There are 8 hidden switches. A switch that is on adds its own fixed numbers to the row, and there is some noise. The rows also spread widely along 13 directions, which tell nothing about the answers.
Known rows, each followed by its switches (1 for on, 0 for off):
[ 16 -14  52  22   3  10  -5  15  -6   4   9   4   9  22  29   6   5   9
  -6  16  31 -18  23  -9   1 -21   9] : 1 0 1 0 0 1 0 1
[-32  27  13 -24  12  -3 -32 -19  -6 -12 -39 -13  13  -5  10  34  13  -9
 -16 -19  -4   9  -1 -17 -18  -4  37] : 1 0 1 0 1 0 0 0
[-27   3  24 -32  -1  25 -25  -2  -1   9 -27 -26 -24 -21 -43 -21   1   1
  13  -2   0  -3 -14   5  -2  -1  43] : 1 0 0 0 0 0 0 0
[ 25   6  15  35  29  12  28 -11   0   8  17  23   0  27   7  32   9 -18
 -21 -13  27  -5   1  17 -10  -7  -5] : 1 1 0 0 0 0 1 0
[ 13   5  10  34 -15   4  38  12  -3  17  -5  23  -8  33  13 -10  14   2
  14   7  15 -30 -54  45 -14  14  43] : 1 0 0 1 1 0 1 0
[ -1  -5   7   8   4   5  -5   3  15 -11  -6  23 -28  10 -40   9  29 -18
  10   3   9 -12 -22   9 -42  23  51] : 1 0 0 0 0 0 1 1
[-18  23  36   2   1  35  29 -23 -26  16 -14 -20  10  -5  -8  23   2   1
 -28 -16  19   3 -24  15   1 -14 -15] : 0 0 0 1 1 0 0 1
[ -2   0  34  -9  11 -13   8  -6 -24 -12   3  36 -30  13 -29  42   1 -48
 -10 -13  17 -12 -16   4  -2  10  27] : 1 1 1 1 0 0 1 1
[ -1   5  -1 -11  32   2  -7  -2  -9 -22 -22  12  -1  13 -10  18   8  17
  -2  12 -13  -2   1 -31  12  15  15] : 1 0 0 0 0 1 0 0
[ -1 -10  21  -8 -11 -16 -42   0  -3  11  -6   2  -1  -2  17  13 -16 -23
  15  -7  14 -25  14  -3  32 -27  -6] : 1 0 0 0 0 0 1 1
[ 21  24  -9   6  12 -22  27 -18  -4  -2 -12  40 -28  -8 -29  28 -14 -36
   1 -34 -21  15  -3  22   8   1  -8] : 1 0 0 1 0 0 1 0
[ -6  12  25   8  -7  -1  12  -5 -19  -5 -37  21  20  27  30  -3  27  33
  -5  18  -3 -15 -13  14  -8  11  42] : 1 1 1 1 1 0 1 1
[  1  13  10 -14  12 -14  12 -17 -22  -9 -10  41 -39 -12 -43  22  -3 -35
 -10 -20  -4  -4  -1  16  11   6   4] : 1 1 0 0 0 0 1 1
[-11 -22 -29  -5  23 -10 -29 -13   7 -17  -9  -9   8   1  27  11  12  17
 -26  12  13 -29  17  -8  22 -12 -23] : 0 0 0 1 1 0 1 1
[ -8   7   1  -3 -11 -18  14  10  13   3   2  -5  -2  -9  -5 -17   2 -22
 -12   0   9  -3  -3  37 -24  -5  14] : 0 0 0 1 0 1 1 0
[  6  16  43  16 -48 -18 -21  17  -7  29  -3  13  32  21  55  -2 -12  15
  -4  26   5 -14  12   9   2 -38  -1] : 0 1 0 0 1 0 1 1
[-10  15 -10  -5   8 -38  12 -18 -14 -30   3  16 -10  19  18  40  19 -31
 -33 -12  28 -15 -22  12  -4  -3   2] : 1 0 1 0 0 0 0 0
[  7  11   6  -5  24  -1  16 -32  -3 -10 -14  16 -34  22 -16  19  21  30
 -27  10  -5  11  -9  13 -13  -4   8] : 1 1 1 1 0 0 0 1
[ -6  19  21  -6 -30 -28 -21 -20   0  20 -28  10  13 -17  18  11 -11 -31
  15 -29  -4   2  16  24   4 -32  -7] : 1 1 1 1 0 0 1 0
[-33  18  47 -32 -30 -19  -4 -20 -42   3 -24   6  -5 -22  -4  27 -11 -31
 -14 -18  10  -3 -18  16  15 -19   8] : 0 0 1 1 1 1 0 1
[ -5  25  21   3   6   2  27   6 -22  -6 -25  -5  27 -14  37 -23   3  13
 -35 -12  -1 -11  36  20  21 -15  -8] : 1 0 1 0 1 0 0 1
[ -9  34  29  25 -41  -1  21  12  -5  31 -22   6  51  -1  10  13 -12 -49
  27 -26   0  -2 -22   1  -8  -5 -23] : 1 0 0 1 0 0 1 0
[ 21  -3 -11  13 -16 -33 -26  -9  25  -7 -17  34 -12   0  19  10  12   4
  19   1 -11  -3  15  16 -17 -11  16] : 0 0 0 0 0 1 0 0
[ -1   3  -5 -21  10 -24  -4  -3  -5  -5  -9   3 -18   3   6   5  -9 -16
  -5  -8   0 -16  -8  19  24  -5  17] : 1 0 0 1 0 0 1 0
[ -4  23 -23   0  24  -6  32 -17   4 -14 -28   1  10  10  24  17  20  -3
  -5 -28  -4 -13 -21  24   5  14   7] : 1 0 0 1 0 0 0 0
[-15  -5   0  -3 -23 -20 -32 -24   3   6 -29 -10  21   8  32   2  19  16
   3  14  17  -9  -5   5   1 -27  -3] : 1 0 1 1 0 0 1 0

New rows, each followed by its switches (1 for on, 0 for off):
[ -3  14  40   6  -9  -8 -21  -7  -6   3 -12  21   9  17   8  42   3 -12
   1   1   3   1   7 -26 -11 -15   0] : 1 1 1 0 0 0 0 1
[-14  14 -11  -1 -10 -20   3 -27 -25 -14 -30  30   2   7   3  46   7  -3
  -1  -5  -7 -19 -37 -13  25   4 -24] : 0 0 0 1 1 0 0 1
[ 13   1  35  -9  25   1   3  10 -27 -25   7  22 -33  20 -26   6  -5  21
 -31  32  -2   8  22 -33  18  -6  12] : 1 0 1 0 0 0 0 1
[ 12  27  61  -7   3   8   1  17 -11  24   5 -11 -14  18   2  15 -41  -4
 -15   0  -8  19   2  -3   6 -28  28] : 1 0 1 1 1 0 0 0
[ -1  -4  30   4 -24 -15  -2   3   7  23  -1   2   1  17  16  -6   8  -1
  -5  17  22 -11  -6  26 -25 -25   1] : 1 1 1 1 0 1 1 1
[ -6  55  13 -19  -4 -30   8  13  -2 -10 -10   1 -10  13   5   3  -6  15
 -47  22 -31  29   3  -2 -27 -17  11] : 1 0 1 0 1 0 0 1
[ -3  19  29 -21   1  15   0   8  -7  21 -18 -25  -5  -7 -12 -20 -28  14
   2   3 -22  13   5  -1  28 -16   2] : 1 0 0 1 0 0 0 0
[-13  19  48  21 -21  10  10  13  -7   2  -9  -3  39   3  19   4  15   3
 -29  11  18   7  22 -11 -38 -14   1] : 0 0 1 0 1 1 0 1
[  3   0  11 -10  21 -14 -14  19  25  -6  12   1 -31  13 -24  11  -8 -36
  -5  -4   1   4   0   1 -26   3  48] : 1 0 1 1 0 0 1 0
[ -7  44  -6   2 -11 -25 -11 -18 -12   5 -39  28  20 -12  -8  42 -13 -27
   0 -21 -33  23  -1 -23   1 -11 -26] : 1 0 0 0 1 0 1 0
[-10   7 -26  -5  36   1 -20 -21  18  -4 -12  -6  -7  -1 -18  33   7  -8
 -12 -12  -1   1   4 -25  -1  -5 -38] : 1 1 0 0 0 0 0 0
[  0  23  24 -13  10  10  28   6 -23   1 -25   8  -1  -6 -29 -15 -15  10
 -12   6 -29  12   9  -4  23   3  -4] : 1 0 0 1 0 0 1 1
[  3  22  11 -10   2 -44  33  -6 -34 -33 -17  52 -15   1   3  23   2 -41
 -14 -23  -7 -12  -2  25  16  14  24] : 1 0 1 1 0 0 1 1
[ 12   5   3  -9   3 -28 -10  25  14  -5  10   6 -25  31  31  -2  -4   0
   3  10   2 -27 -17  21   5  -2  48] : 1 0 0 0 0 0 0 0
[-16   4  24 -19   0  -3  -8  24   2   8  -2 -21 -18  14 -11 -22  -1   5
   3  22  10 -11 -25   6  -8  -3  38] : 1 0 1 0 0 1 0 0
[ -1   7  39   9 -21   5   2  -7 -31   8 -21  13   6  38  13   6  17  32
  16  29  19 -16 -42  -9  15  -5  28] : 1 0 1 0 0 0 0 0
[ -5 -19  21 -14 -41 -31 -28   1 -19  -5 -11  39 -32  -6 -15  -6   5  -3
  21  18  13 -26 -13  13  12  -5  27] : 0 1 0 0 0 1 0 0
[-17  16 -32   3  -3 -30  -9 -10  36  -7 -25  14   4 -24 -27  -3  26 -29
  -4 -15  -9  13  15   9 -58   4 -15] : 1 1 1 0 0 1 1 0
[ -1   5  20  22  -6 -12 -33  -2  -2   0 -10  28  36  16  23  59  -1 -28
   8  -3  10  -3   6 -36 -11  -6   2] : 0 0 0 0 1 1 1 0
[  5  11 -34   9  -5 -38 -15  44  26 -19 -16  27  -4   6  22  -9   0 -22
  25  -4 -28 -34  -3  -7  -1  25  21] : 1 0 0 0 1 0 0 0
[ 22  -4   6  -2  15 -36  -4  -5   0 -17 -11  25  -9  22  47  21   0   1
   7  -7  -3 -19  12  17  21  -6  30] : 1 0 1 1 0 1 0 0
[-31  18 -14  -8  -4  -4   9   8   4   1 -24  -7  -8 -29 -17 -21  11 -48
   2 -37   7 -27 -22  48 -20  19  39] : 1 0 0 0 1 0 1 0
[-12  13 -13  15  -9  -5  10  -1  17  33 -22  -2   9  -2  -1 -25   4 -14
  30 -20   4 -27 -26  31   5  -4 -17] : 1 1 1 0 0 0 1 0
[ 13  12  -2  20  13  -8  35  10  13   1 -14  28  -6  22 -13 -19  12  11
   2  12 -15   2  -9  19 -25  19  20] : 1 1 1 1 0 1 1 0
[  1   0  13   5  -6  -8   9 -19 -11  16  11  23 -28 -10 -44  14  -6 -18
 -17   2  18   3  -6  15  -7 -22 -42] : 0 1 0 0 0 1 1 1
[ -1  -7   8  -5  -5   9 -28  -1  15   7 -20   9 -31   4 -46   9   2   0
  33   8 -13   1 -24 -16  -8   8  26] : 1 0 0 1 0 0 0 0
[ 13  -1  43   6 -27  -4  15  33 -23  -2   2  10  -2  -1  19 -36  -4   6
  -7  20  13 -25  22  16  23 -15   8] : 1 0 0 0 0 0 0 1
[-18   6  13 -19   2  16 -14  -8  -8  21 -37 -29   8  -7  12 -22  -6  27
   4   1 -10 -16  -5  17  30 -13  11] : 1 0 0 1 1 0 1 1
[ 13   9  15   9 -29 -22   8  -4  -7  34  22   9 -23  -4  -9 -12 -26  -8
 -21  12  19   3   3  36  14 -51 -48] : 0 1 0 0 0 0 1 0
[ -9  50   6 -30 -11 -44   8 -11  -7  12 -18   2   3  20  12   9 -20  12
 -33  18 -33  26 -10   8   4 -32 -26] : 1 1 1 1 0 0 1 1
[-16  30   1 -17   7  -6  21  -3 -13   3 -32 -11  10  -5  -4 -41   1  26
 -10   8 -17   1  -4  25  26  -3  15] : 0 0 1 0 0 0 1 0
[ -1 -15  22  11   2   9 -21  -8   3 -11 -38  33   2   3 -18  16  24  -7
  38 -10  -5 -17   4 -14  -7  22  44] : 1 0 1 1 0 0 1 1
[ 33 -14  18  33 -11  -7  16  -6  -8  -3  16  40 -42  -3 -30  -7   0   2
 -15  10  23   3  20  15   4 -28 -22] : 0 0 1 0 0 0 0 0
[ 16   4  -5  -5  32   6  -9 -22   6   2 -17  11 -25 -33 -24  -2  -7 -18
   1 -38 -12   8  41  24  18 -12   3] : 1 0 0 0 0 0 1 0
[ 12  10 -29  24  36 -25  12  25  11 -17  -1  27  12  27  36  19  -3 -21
  -5 -14  -7 -36  11 -20  25  15 -26] : 1 1 1 0 1 0 0 0
[-15   0  -8 -32  18 -14 -49  -9  33  -4 -17 -24  -8 -19   6  -4   9  -6
 -11  -7  -7   2  32  14 -25 -15  26] : 1 0 0 0 0 1 1 1
[  7  27 -11  22  27   1  24 -24   6  19 -10  -5  26   3  46  17  -1   2
 -24 -34   3 -12   8  41  15 -23 -25] : 0 0 0 0 1 0 1 1
[  5  -4  35  13  -9  15  -5  17  -6  10  10  10 -14  14 -27   3  -2   2
  -7  28  13  -6   1 -26  -6 -12 -21] : 1 1 0 0 0 0 0 1
[ 19 -21  27   8 -18 -11   4   1 -17   7  12  18 -19  13  20 -13   2   4
 -13  15  34 -25   9  37  19 -25  12] : 1 1 0 1 0 0 1 0
[ 14  16  41  11   3  10   2 -17   9  24  -7   7   0  -9   4  19  -5 -10
  -3 -26   4  16  22  29 -23 -23  17] : 0 1 0 0 0 1 0 0
[-22   2  19   1   5  22 -13  12  -5 -14 -19  -8  19  22   6  -5  33  28
 -22  36  12 -13  -8 -17 -29  14  46] : 1 0 0 0 1 0 1 1
[-21  22 -12 -11   2 -22  -7 -16  17 -16 -36  -4  16  16  22  22  30   6
  -3  -2 -13  -3 -19  -4 -23   6  12] : 1 0 1 1 0 0 0 1
[-22  25 -32  -2  23 -12  23   7 -11 -22 -31   8  28 -32   8  -2   4 -40
 -18 -45 -11 -29  22   7  23  20 -30] : 1 0 0 0 1 0 1 1
[  8  17  33   0  10  12 -12  14  14  14  -6  -4  10  -1  -2 -13 -14   8
 -12   4 -19  11  40   2  -5 -13  12] : 0 1 0 0 0 0 1 1
[  8  -9 -10 -12  -8 -40 -40 -17  14  -9 -14  24 -24   4   9  30   2 -17
   8  -4  -7 -11   5   6   6 -17   4] : 1 0 0 1 0 0 1 1
[ -1  26  18   3 -20 -14   3   1   1   3 -38  16  33  -7  38  16   1 -29
  26 -41 -17 -13   6  21   0   6  19] : 1 1 0 1 0 0 0 0
[  3  10 -18   5  30   2   0 -12  14   0 -32  12  10 -18   0  -7   4 -10
   9 -35 -18  -9  30  16  14   8  -3] : 1 1 0 0 0 0 1 0
[ 12  25  15   2   3 -23  42   7 -25 -21  16  33 -31  20  -9  24   2 -28
 -36  -1  12  -8 -22  20  -6   2   5] : 1 0 0 0 0 0 0 1
[  5 -36  34  -3  61  33 -20  -6   1  -1   2  -9 -11  16   1  34  -2  -6
   4 -14  29 -28  22 -22  27  -1  11] : 1 1 1 1 0 1 0 1
[-14  25   1  14  14   9   8  16  18  15  -5 -19  28  -4   5  14 -12 -24
  -6 -21  -4  -3  -3  -4 -15   0 -15] : 0 0 0 0 1 1 0 0
[-18  27   6 -25 -26 -36 -10  46  -8 -13 -19  13   3   1  -3 -12 -16 -27
  22   9 -27 -21 -21 -20  17  21  27] : 1 0 0 0 0 0 0 0
[ 14   3   3  26  -3 -20  26 -20  -2 -12 -17  28  16   5  29  15  17   8
 -10 -10   4  -8  18  16   0 -11 -27] : 0 0 1 1 0 1 0 1
[  2  13 -12   1  22 -27 -11 -22  11 -11  -7  30 -13  20  -4  36  11   3
 -18   6  -9   5   6  -8  -7  -8  -6] : 0 1 1 0 0 0 1 1
[  1   0  18  15   6  15 -19 -12  23  10 -37  11   5 -13  -7  -6  21  -9
  36 -30  -5 -11  17  19 -16   4  37] : 1 0 1 0 0 0 1 1
[ -2  -3 -18 -14   5 -23 -12  10   7 -11   4  12 -45  21 -20   6   3  -9
   6  14   5 -25 -39   5   7   7  25] : 1 0 0 0 0 0 0 0
[ -4  26  -4   1 -25 -47  18 -17 -14   2  -1  17  -4  11  10  26  -4 -34
 -20  -6  13   4 -29  22   0 -25 -29] : 1 0 1 1 0 0 1 0
[-19  13  -2 -11 -40 -48 -26  44   6 -16 -12  22  23 -11   5 -24  -7 -30
   5  19 -15 -16  20 -15  -3   6   2] : 0 1 0 0 0 0 1 0
[  3   9 -15  13 -27 -36  21  -9  -5 -19 -29  48   8 -26  -2   6  16 -22
   4 -20  -9  -7  14  19  -9   8 -30] : 0 1 0 1 0 1 0 0
[-41  34  26 -24  -8  -4  10 -22 -42 -11 -50  12  17 -13 -18   4  17   9
 -19   2 -11  10 -20   5  -9  11  33] : 0 0 1 0 1 1 1 1
[ -2  -2  -3  -8  -4 -12 -15  29  13 -11 -13  15 -21   0 -33 -10 -10 -13
  29   8 -23 -14 -11 -17   8  22  25] : 0 0 0 1 0 0 0 0
[-12  16   3  -5  42   5  25 -18   3 -25   1  12 -26  20 -20  29  32  -7
 -37 -13  13  -6 -18  16 -31  19  35] : 0 1 1 0 0 0 0 1
[-12   9  31  11   1  31  -2   3  -4  -1 -30   8  10 -13 -19  -3  22 -10
   6 -12   1  -8   8   5 -30  18  47] : 1 0 0 0 1 0 1 1
[-16  -4  16  20 -22  20 -16   2  -5  -3 -21  -1  30 -14 -21   8  16 -11
   4   7  19   0  12 -42 -15  -4 -35] : 1 0 0 0 0 0 0 0
[-42  -6  36 -39 -21 -11 -29 -29 -41 -25 -24   7 -13  -3 -31  42  14 -12
 -15  13  23  -5 -25 -31  10  -6  13] : 0 0 1 1 0 0 0 1
[ 22  41  25  36 -42  -8  22  21  11  28 -23  15  40  16  42 -13  -5   6
  28  -3 -23   1  -3  19 -12 -12   0] : 1 0 0 0 0 0 0 0
[ -3  12  24  37  -2  32  30 -13   3  33  -6   0   5   5 -30  -3  15 -10
   6 -11  26  -3 -26  20 -25 -10 -21] : 1 0 1 0 0 0 1 1
[  9  13   2  25  24   8  43   6  10   2  -6  13  10  -4  -8 -10   6 -28
  -9 -31   3  -5  18  28 -13  10  -8] : 1 1 1 1 0 0 1 0
[ -7   0  33  -1 -12  17  19  39 -22 -15 -14  10  -9   6 -20 -36  12  17
 -12  31   0 -15  -4  -1 -13  25  48] : 1 1 0 1 1 0 0 0
[-24   4  21 -25  14  14 -25 -22   0  -5  -8 -20  -8  10 -16  17  16  12
 -28  18  15   4  -8  -1 -18 -10  38] : 0 0 0 0 0 0 1 1
[-19  13  62 -29 -13   9   8 -10 -36   7  -2 -18  -3  11   9  14   0 -12
 -29   3  33  -6 -27  31  -1 -16  50] : 1 0 0 1 0 0 1 1
[  0  -3   7 -16   3  -9 -29   9  14   5   9  17 -57   2 -50   8 -15 -12
   8  12 -10 -10 -11  -8   4  -3   8] : 0 1 0 0 0 0 0 1
[ 25   8   8  47 -28   1 -10   7  19  15 -29  41  20  -7   8 -11   5   8
  34  -5 -24   2  24   7 -18  -3  12] : 0 0 0 0 1 0 1 0
[  6   8   2  25 -26 -27  12   6 -22   5 -15  48   5  28  15  38  -5 -34
  29 -10   6 -35 -50   0  22  11   3] : 1 0 0 1 1 0 1 0
[-13  13  22  -6   8  -9  11 -12   8   6 -13   2  -2  -3  -2  22   4 -42
   5 -36   7  -9 -15  40 -21   6  38] : 0 0 1 1 0 1 1 1
[-15  -5  -5 -25   6 -33 -24 -11  -4 -13  -7   1  -8  -3  21  13   8 -27
  -9 -10  24 -24  -3  26   8 -10  27] : 1 0 0 0 0 1 1 0
[ 23  22  41  13  16  -3  30  -6 -17   7   6  26 -15   4 -17  21 -17 -14
 -25 -11   4  23  22   3  -1 -19 -14] : 1 1 1 0 0 1 0 0
